There are 3 ways to turn a row about zero (a turn may also mirror it). The second row of each pair is the first, turned, with some noise. The first 30 pairs use one turn. New pairs use 3 turns, one after the other, and a turn may come again.
Some pairs, each with its turns in order after it:
[ -6  20  10  -8  -2   7  -5 -29  27]
[ -3 -21  17  24 -16   7  24   2  -8]	Z_787

[-16 -29 -22 -29 -10 -23  -6  -4   7]
[-14  29  16 -12 -17 -38   4  -3   6]	Z_515

[ 28  12   3 -27  29  12   2   0   1]
[-10 -29  17   7 -29  18  11   1 -10]	Z_515

[ 12  -9 -19   4  29   6 -15 -17 -17]
[-22   5   4   2  -9 -27 -15 -20   9]	Z_787

[-14 -13 -15   6 -23 -24   8 -15  29]
[  5  27   5 -27   1 -15 -12  -9  28]	Z_515

[  7  10 -18 -29 -12  21  10   9  11]
[ -1 -19   3  14 -18 -14  12 -23  21]	Z_515

[ -5  18  14   3  -3  20  -5 -27 -12]
[ -9   1   7  12  -7 -11  26 -14 -25]	Z_787

[-12 -29  18  29 -10  22  22 -17  14]
[-28   6  -5  16  37  17  -6   8  27]	Z_330

[-13 -29 -25  -4 -18 -10  12  18 -27]
[ 24  29  -4 -21  22  -8  -7  -3  27]	Z_787

[ -8 -13 -13 -26  -4  20   6 -26  17]
[-11  16   8  16 -28   1  -2  -6  28]	Z_515

[-23  -5  -9   1  25   0  24  16 -22]
[  6  -6  -7  19   8 -21 -27  22 -18]	Z_330

[ -8  23  -9 -25 -10   1  17  -1 -26]
[  8  12  23   2   4 -29  -7 -10 -27]	Z_330

[-13 -13  -1  19 -23 -24 -18 -21   7]
[ 29  18  15  17 -20  15  -9 -17   1]	Z_787

[-27  16 -22   4  15  21 -28 -22 -11]
[-20 -13  15 -33 -10 -26  -7  27   7]	Z_330

[ -5   4   4  18  18  -3  26 -26 -21]
[  5   8 -14 -12 -29 -29  17  -9  -4]	Z_787

[-16  11  18 -27  28  22 -19 -21 -27]
[-17   5 -18 -32  -3 -46 -18 -10  -3]	Z_330

[  0   9 -24   0 -27  20  18 -20  23]
[ 15 -25  -2  16   8  10  33 -23  16]	Z_787

[ 21  -2  -3 -12  -1  20  23  17  -4]
[  0 -22   3  20  14  -2  -6 -24 -16]	Z_330

[ 10   2  29 -26   1 -27  25 -14 -20]
[  3   2  20 -46 -23  -2  14  16 -10]	Z_787

[ 21 -13  14  -1  17 -11  23 -26  15]
[-21  19 -11  25 -15  15 -15 -19  12]	Z_330

[-14 -18 -23  26  23 -15 -24 -18   5]
[-28  22  12 -17  20   3  -1  34  11]	Z_515

[-6  5 23 28  5 -9  2 15 -9]
[ 19   6 -14 -10  13  18 -24  10   0]	Z_330

[-20  18  22  16  -8  23  -6 -10 -12]
[ 18   5  -8  33  21  17 -11   0   3]	Z_515

[-12   9  -3 -18  23 -20  21 -20 -26]
[  6   2  13 -21 -20 -39  11  14   6]	Z_787

[-24  15  -4  -2   1  -1   1  19 -28]
[  2 -13  -2  20  17 -24 -13   6 -15]	Z_515

[-14 -15  -5 -14 -29  24 -21   4  23]
[-3  9 15 29 26 31 12 -4 12]	Z_787

[-11 -12   0 -27  -1  -9   5   5   2]
[  1   9 -13  13  -2 -17  15   1 -12]	Z_330

[  5  14  16  -5  -6   4 -27  17   5]
[ 19  -7  15   9  11   2  22  -4 -11]	Z_515

[  1  -5  10 -29   3  17  19  11   2]
[-12  -2 -13  12  12 -12   6 -19 -24]	Z_330

[  2 -22   9  12  25  14   7 -15 -24]
[-19  11 -19  12 -12  20  -8  20 -17]	Z_515

New pairs. What belongs after each?
[ 20  20  29  25  13 -19 -27 -28  -8]
[ 13 -26  16   7  40  19 -18  20  25]	Z_515 Z_515 Z_330

[-29 -25  12  -5 -17 -13 -12 -14 -16]
[  3  23   6  -7 -34  -8  22  -1 -16]	Z_330 Z_515 Z_515

[-20   3  13  18 -14  25  10  -7  -5]
[  1  15 -19 -16  16  18 -16  10 -12]	Z_330 Z_515 Z_787

[  6 -28   9 -12  17  18 -13   7  -3]
[ 19 -10  -1  11   6  27 -19  12  -1]	Z_787 Z_787 Z_330

[ 13  28   1  20 -11 -28  28   6 -21]
[ 27  19 -14   5   4  -5  19  26 -32]	Z_515 Z_515 Z_787

[  6 -29  15  23 -24   7  -4  26  -8]
[  2  -4  24 -17 -26  13 -19   5  31]	Z_515 Z_787 Z_787

[ 28   7  10  15  10  12 -17  28  29]
[ 27 -11 -39  16  -1 -17  -7  24  -4]	Z_787 Z_515 Z_787

[-14  10 -13   2  22   7 -12  -6  -8]
[  1  -8  10  -5  12  10 -16 -17 -13]	Z_787 Z_787 Z_787

[ -3  11  15  20 -19  13 -13 -18  29]
[-2 33  9 23 -3 -4 28 -4 13]	Z_515 Z_330 Z_787

[  4  -4   4  19 -20  10   7  11 -30]
[13 28 13 27 11 10  4  3  2]	Z_330 Z_787 Z_787

[ 18 -25  17   5 -28  18  -9  25 -20]
[18 30 42 -4 -4 -2 -7 20  4]	Z_787 Z_330 Z_787

[-23  22 -14   6   3  27 -24  25 -21]
[-10  15  23 -26  33 -19  16 -14 -14]	Z_787 Z_787 Z_515

[ 29 -11   2 -23  -6  25 -13 -13  26]
[ -3  -1  15 -37 -15  20  31   5  -4]	Z_330 Z_515 Z_330

[-10  14   1   8  14 -19   8 -22  14]
[ -8   2  14  28 -10 -23   6  -1  -8]	Z_515 Z_330 Z_330

[ 11  23  12 -12 -14 -26  26  20 -23]
[ -7  43  -6 -35  -3   0   8 -17  -5]	Z_515 Z_787 Z_330

[-12  11  -8 -13 -22  18  18  -3   5]
[ -4   0   9  21  -5  -9  27   7 -11]	Z_787 Z_787 Z_330

[-25   9 -22  23 -15 -17   5  22  -5]
[-12  25  -1 -12   3  -6  33  18  24]	Z_787 Z_515 Z_787

[-22  24 -12  11  10   8 -25  -5  20]
[ -1 -16 -24  -3 -18 -13  25 -19  -4]	Z_515 Z_515 Z_515

[  9 -17  -5 -20   4 -11 -17  -5  16]
[ -9 -17  12  17   6  14 -20   3 -11]	Z_515 Z_330 Z_515

[-19  20  25 -14 -17  16  21  11  -5]
[-16  -2   1  10   7 -27  39  16  12]	Z_515 Z_515 Z_787

[-26 -17 -26 -24  11  -7  24  11  21]
[-18   9 -24  22  24  20  -8 -14  32]	Z_787 Z_787 Z_787

[ 23  27  -5  15   6  24  12  13 -11]
[  5   0  22 -18  28   6 -23   3 -16]	Z_330 Z_515 Z_330

[ 17   6  -1 -20 -11  12 -13  -1  26]
[-17  -9  22 -12  -6   2  22 -19   9]	Z_515 Z_515 Z_330

[-10   5  -4  24 -26 -24  12  18  29]
[ 31  34   2   1 -20  -9  20  12   1]	Z_515 Z_787 Z_515

[ 23 -16 -11  14   5  11 -18  24   5]
[ 20   1   5   4 -10   3  32  17  10]	Z_515 Z_515 Z_330

[ 24 -25   3   2  29   1  25 -24  -6]
[ -8  35   3 -22 -22  28  12 -14   5]	Z_787 Z_515 Z_330

[-23  10  29  27  24 -15 -24  17  -3]
[ 12  38 -17 -33  15 -12  -1 -11  22]	Z_515 Z_515 Z_787

[  2  22  16  -4  -6  20  -9 -15 -27]
[  0 -11  32 -10  24  12  11  -2 -13]	Z_787 Z_330 Z_515

[-22 -20 -30 -13 -21 -24   9 -19 -15]
[  2   9 -43 -26  -9   7 -17 -24   0]	Z_515 Z_515 Z_330

[-10  -3  13  22   5   6 -26  17 -20]
[ 11  12  10 -11 -19 -15 -30  -4 -15]	Z_787 Z_787 Z_787

[ 27 -13 -20 -29 -17   5 -19   9 -27]
[-27   2  26 -26   8  36  -6   5   8]	Z_330 Z_330 Z_330

[ 20 -13  27 -18 -13   1  28  22 -19]
[ 11   8   0  47  -3 -12   7  28  11]	Z_330 Z_515 Z_515

[  8 -22  22 -23  11  -1  28 -15 -23]
[ 17   4   1 -21 -11 -40   8   3 -26]	Z_787 Z_330 Z_787

[  5   7  -3 -16  12 -29  12 -28 -18]
[-25   1 -20 -10 -19  -8 -22 -24  11]	Z_330 Z_515 Z_330

